There are 4 ways to turn a row about zero (a turn may also mirror it). The second row of each pair is the first, turned, with some noise. The first 36 pairs use one turn. New pairs use 3 turns, one after the other, and a turn may come again.
Known pairs, each followed by its turns in order:
[ 22 -32   0  36  27  13  18   0]
[ 14  -3  30 -15 -38 -35  -7   7] : U

[-23   1   5   1 -21   8  -8 -16]
[-15  -8 -11 -20   5   0  15  17] : C

[  2 -16 -29 -10  13   7   0   0]
[  4 -20  -5   2  26  14  10  -3] : E

[  9 -10 -26 -17   1 -14  20   4]
[ -1   5 -12 -25 -17  10  22   3] : U

[ 20  29  16  35  11  20   5 -21]
[-10   2  28 -15 -27  34 -18 -15] : W

[ -4  -3  40 -10 -35 -39  15   4]
[  7 -26   6   0  46   0  40  15] : U

[  5  -7   2   1   2  15 -27  29]
[ 14  16 -23   4   6 -20 -21   9] : U

[-24  28  12   9 -22   0   1 -40]
[ 22  -6   1  26 -31 -32 -21 -13] : E

[-19  -2   0  -2  24  34  15  -8]
[ -8  23  13  27 -26  -8   3 -13] : U

[ 35  -5 -45  -4 -13 -19  -4  31]
[ -7 -17 -12 -19  32   0  19  52] : E

[ -6  -2 -18 -28   3  12   2  36]
[-20  -8 -13  15  32  -3  26  -3] : W

[ -5  -7 -10   2 -18  -4   4  11]
[ 4 -2 16 -5 -5 13 10 12] : C

[ 15   6  23 -20 -10  17  15 -18]
[ -4  24 -26 -24 -14  -5 -11  -5] : C

[-26  -5  -5 -34   5  21   6  17]
[-33 -10 -27  15  13  -6  15  15] : W

[  8 -14   5  -9  33 -20  10 -22]
[ -5   1  22 -24  -6 -11  15 -33] : U

[  6 -18  -4   4   9 -10 -27  11]
[  8   7  -3  -3  -1 -25  13 -22] : W

[-22 -12 -16  12  -6  -2  -6 -10]
[  1 -16   7  -3  -4 -27  -9  10] : W

[ -2 -31  -1 -25 -12 -27  24   8]
[  1   0 -20 -41  24  -8 -13 -10] : E

[ 36 -16   4  52   4 -19  18  47]
[-70   9 -24 -16  -5  14   5  36] : E

[ 26  -4   7  -4  18   2 -29  25]
[ 15   3  22   5  14 -20 -34  -3] : C

[ 29   1  10 -16 -25   9  -5 -51]
[ 32  -5 -15  -1 -24 -32  37 -16] : E

[-5  0 18  9 10  8  0 18]
[-18  14  12  -1  -7  13  -5  -5] : E

[  7   2 -38   8 -23 -21  -3   9]
[21  1 25 -2 15 23 26 -3] : C

[ -8  29  -6   5 -11  18  10  11]
[-15 -23   3 -10  10  23  -2   2] : W

[ 25  22  35  -7  27 -10  19   8]
[  3  19  -6 -25 -37  33  -2   7] : E

[-10   0 -21 -20   1   7  -3  18]
[ 11  -8   3   4  10  24 -14  15] : C

[ 2 -1 -1 -8  7 -7  8  4]
[-2  1  3  5 -2  9 -6 -7] : C

[-19  -8   0 -23 -21  -2  -8 -30]
[-37  13   6   1  22  14   8   3] : U

[ -1   3  -4  37  13  43   0 -12]
[-30 -16  35  -4 -31   4  -2  -8] : W

[ 22  15  16  11  17  27 -15  -1]
[-22  12  10 -15 -20  18   7 -23] : W

[  3 -11   8 -11   0  19 -33  12]
[ 0 22 23  6 15 -2 22 -5] : E

[  5 -17 -17   2   7 -18   4 -36]
[-22   1  25 -32  -8   9   1  -6] : U

[-19 -11  14  33  31 -13  -2   1]
[-19 -23   7  34 -10 -23   7  -5] : C

[ 19   8   9 -31  -7 -11 -15 -37]
[-41 -17 -10 -14  20   2   2 -22] : U

[ -8   6  -2   9 -21  18  -1 -19]
[  3  -3 -19 -18   2  -7  21  14] : C

[  3  -9 -23   8  15  -5 -32  -4]
[ -5  10  14 -11   4 -34  -2 -19] : W

New pairs, each followed by its turns in order:
[ 14  28   9 -16 -23 -23 -26   6]
[-10  29  19  21  -5  22  30  10] : W E W

[ 30 -37  19   4  -4 -30  -6 -25]
[ -8 -17  16   3 -27  16  31 -38] : U U U

[ 16 -20 -11 -18 -28   1  34   7]
[  4 -32  14  22  -6  19  25  17] : C U C

[ 13 -10   5   9 -26 -12  26  15]
[ 21  14  26 -10 -22 -10  -1  20] : C U U

[-22 -36   3  25 -24 -35  46  22]
[ 44   5 -47 -23  -6 -21 -23  33] : C E W

[-18 -25 -17  25   0   9  -4  22]
[ 30   7 -10  24  21   5   8 -20] : C U W

[-19   2  23 -17  -3 -13  -5   3]
[-12  -1  12  -9  -8  15 -16 -20] : C U W

[ -6   9  -3 -21  21   2   4   4]
[  7   7  15  15 -16  -4  16   2] : W U E

[-15   0  -6 -21  12 -15  -2 -17]
[ -2 -11  19  21   7  18   5   6] : E E W

[-11 -20  -2 -33   3  -1 -32   7]
[-16 -31  26 -13  12  -9 -18  -3] : C C C

[-10  -4 -12   1   3  11  12  -7]
[ 13  11   5 -12  -8   0  -6  -3] : C C C

[-7 -7 30 10 17  3  9  8]
[  0  21  -3  14   8   4 -18  22] : C E E

[-23   3   6  -1  19 -14  17  28]
[ -2 -11  -4  20  34  -9  17  -3] : E U C

[-13 -12  -7  -4 -15  41  20   0]
[-10  20  -9  -8  -3  27  32 -14] : C C W

[-23 -24  13   8  11  -8  24  -1]
[ 23   3 -16  -1  -7 -25 -27  -3] : C E W

[ -5 -14  -3  35 -34  13 -39   1]
[-18   8 -32 -41  20   4  -9  25] : W C C

[-19   6  -3  18  -5   7   1  -3]
[-18  -2   9  -2 -13 -15   5  -2] : C C E

[ -4   4  13 -49  12  -6 -20  -8]
[ 14  14 -19  20  -6 -42   4 -16] : C E C

[ -5  20  -2   0 -18  12  -6  -8]
[ 19   2   2 -16  -2 -14   7  14] : U C U

[ 18 -24  30   3 -31   0 -36  28]
[-23  15  47  -8  41  -6  -5  13] : C W W

[  1 -11   9   6 -10   6  22  16]
[-18  -7   1   7  -2  15 -21  -4] : E U W

[-16 -16  -8  -7  -1   6  14   8]
[ -9  23   9 -15   9  -1  -3   2] : E C U

[ 2 -2 13 20 -1 18 15  9]
[-14 -23  -1  -9 -10 -15   4   4] : U W U

[-23  -3  23 -31   4  -9   5  -8]
[-26   2  -3 -11 -15  25  23  -6] : W C E

[  6   1   7 -23 -27 -11  15 -14]
[ -7  -9 -15 -25  -9  17 -10  20] : W U U

[ 25  -5   4  11   4   0 -19  11]
[ 23 -26   1   7   0  -3  -8   4] : W C E

[ 13  -9   5  21  -5 -17  -1  19]
[-17  10 -24  -4   4  14   1 -16] : C U E

[ 3 13 -8 -1  6  8 25  6]
[  1   1 -15  -9  17  -8 -19  -5] : U E E

[ 20   4  -9  21 -13  21  -8  -4]
[ -4  15  -1  -9 -22   1  17  26] : E C C

[ 12 -24   7  -4  24  17 -12 -19]
[ -6   9 -28 -30   0   3 -15  -4] : U W U

[-30   5  -5 -15  21  13   0   7]
[-27   2  -4  -6   6 -31   3   9] : U E E

[ 11   7   1   7   1 -24  15 -17]
[-10 -10  17   9  18   0 -10  20] : C C W

[  3 -19  -8 -10  24  -1   0   9]
[ -5 -18  -8  -2  14  10  20   6] : C W U

[ -4  11   1 -14 -20  -2 -19  27]
[ -8  20 -16 -17  -2  21  14   9] : W U C

[-14  -3  -1 -27 -17  13   0 -22]
[  3  16  25 -18 -24  -2   3 -11] : W W U

[-13  -8   6 -12  -9  18  33 -14]
[-12 -17 -14 -28   0  22 -14 -10] : E C C

[-19 -24  11 -35  14 -19  -4  16]
[ -5 -18  15  15   5 -31  25 -26] : W E W

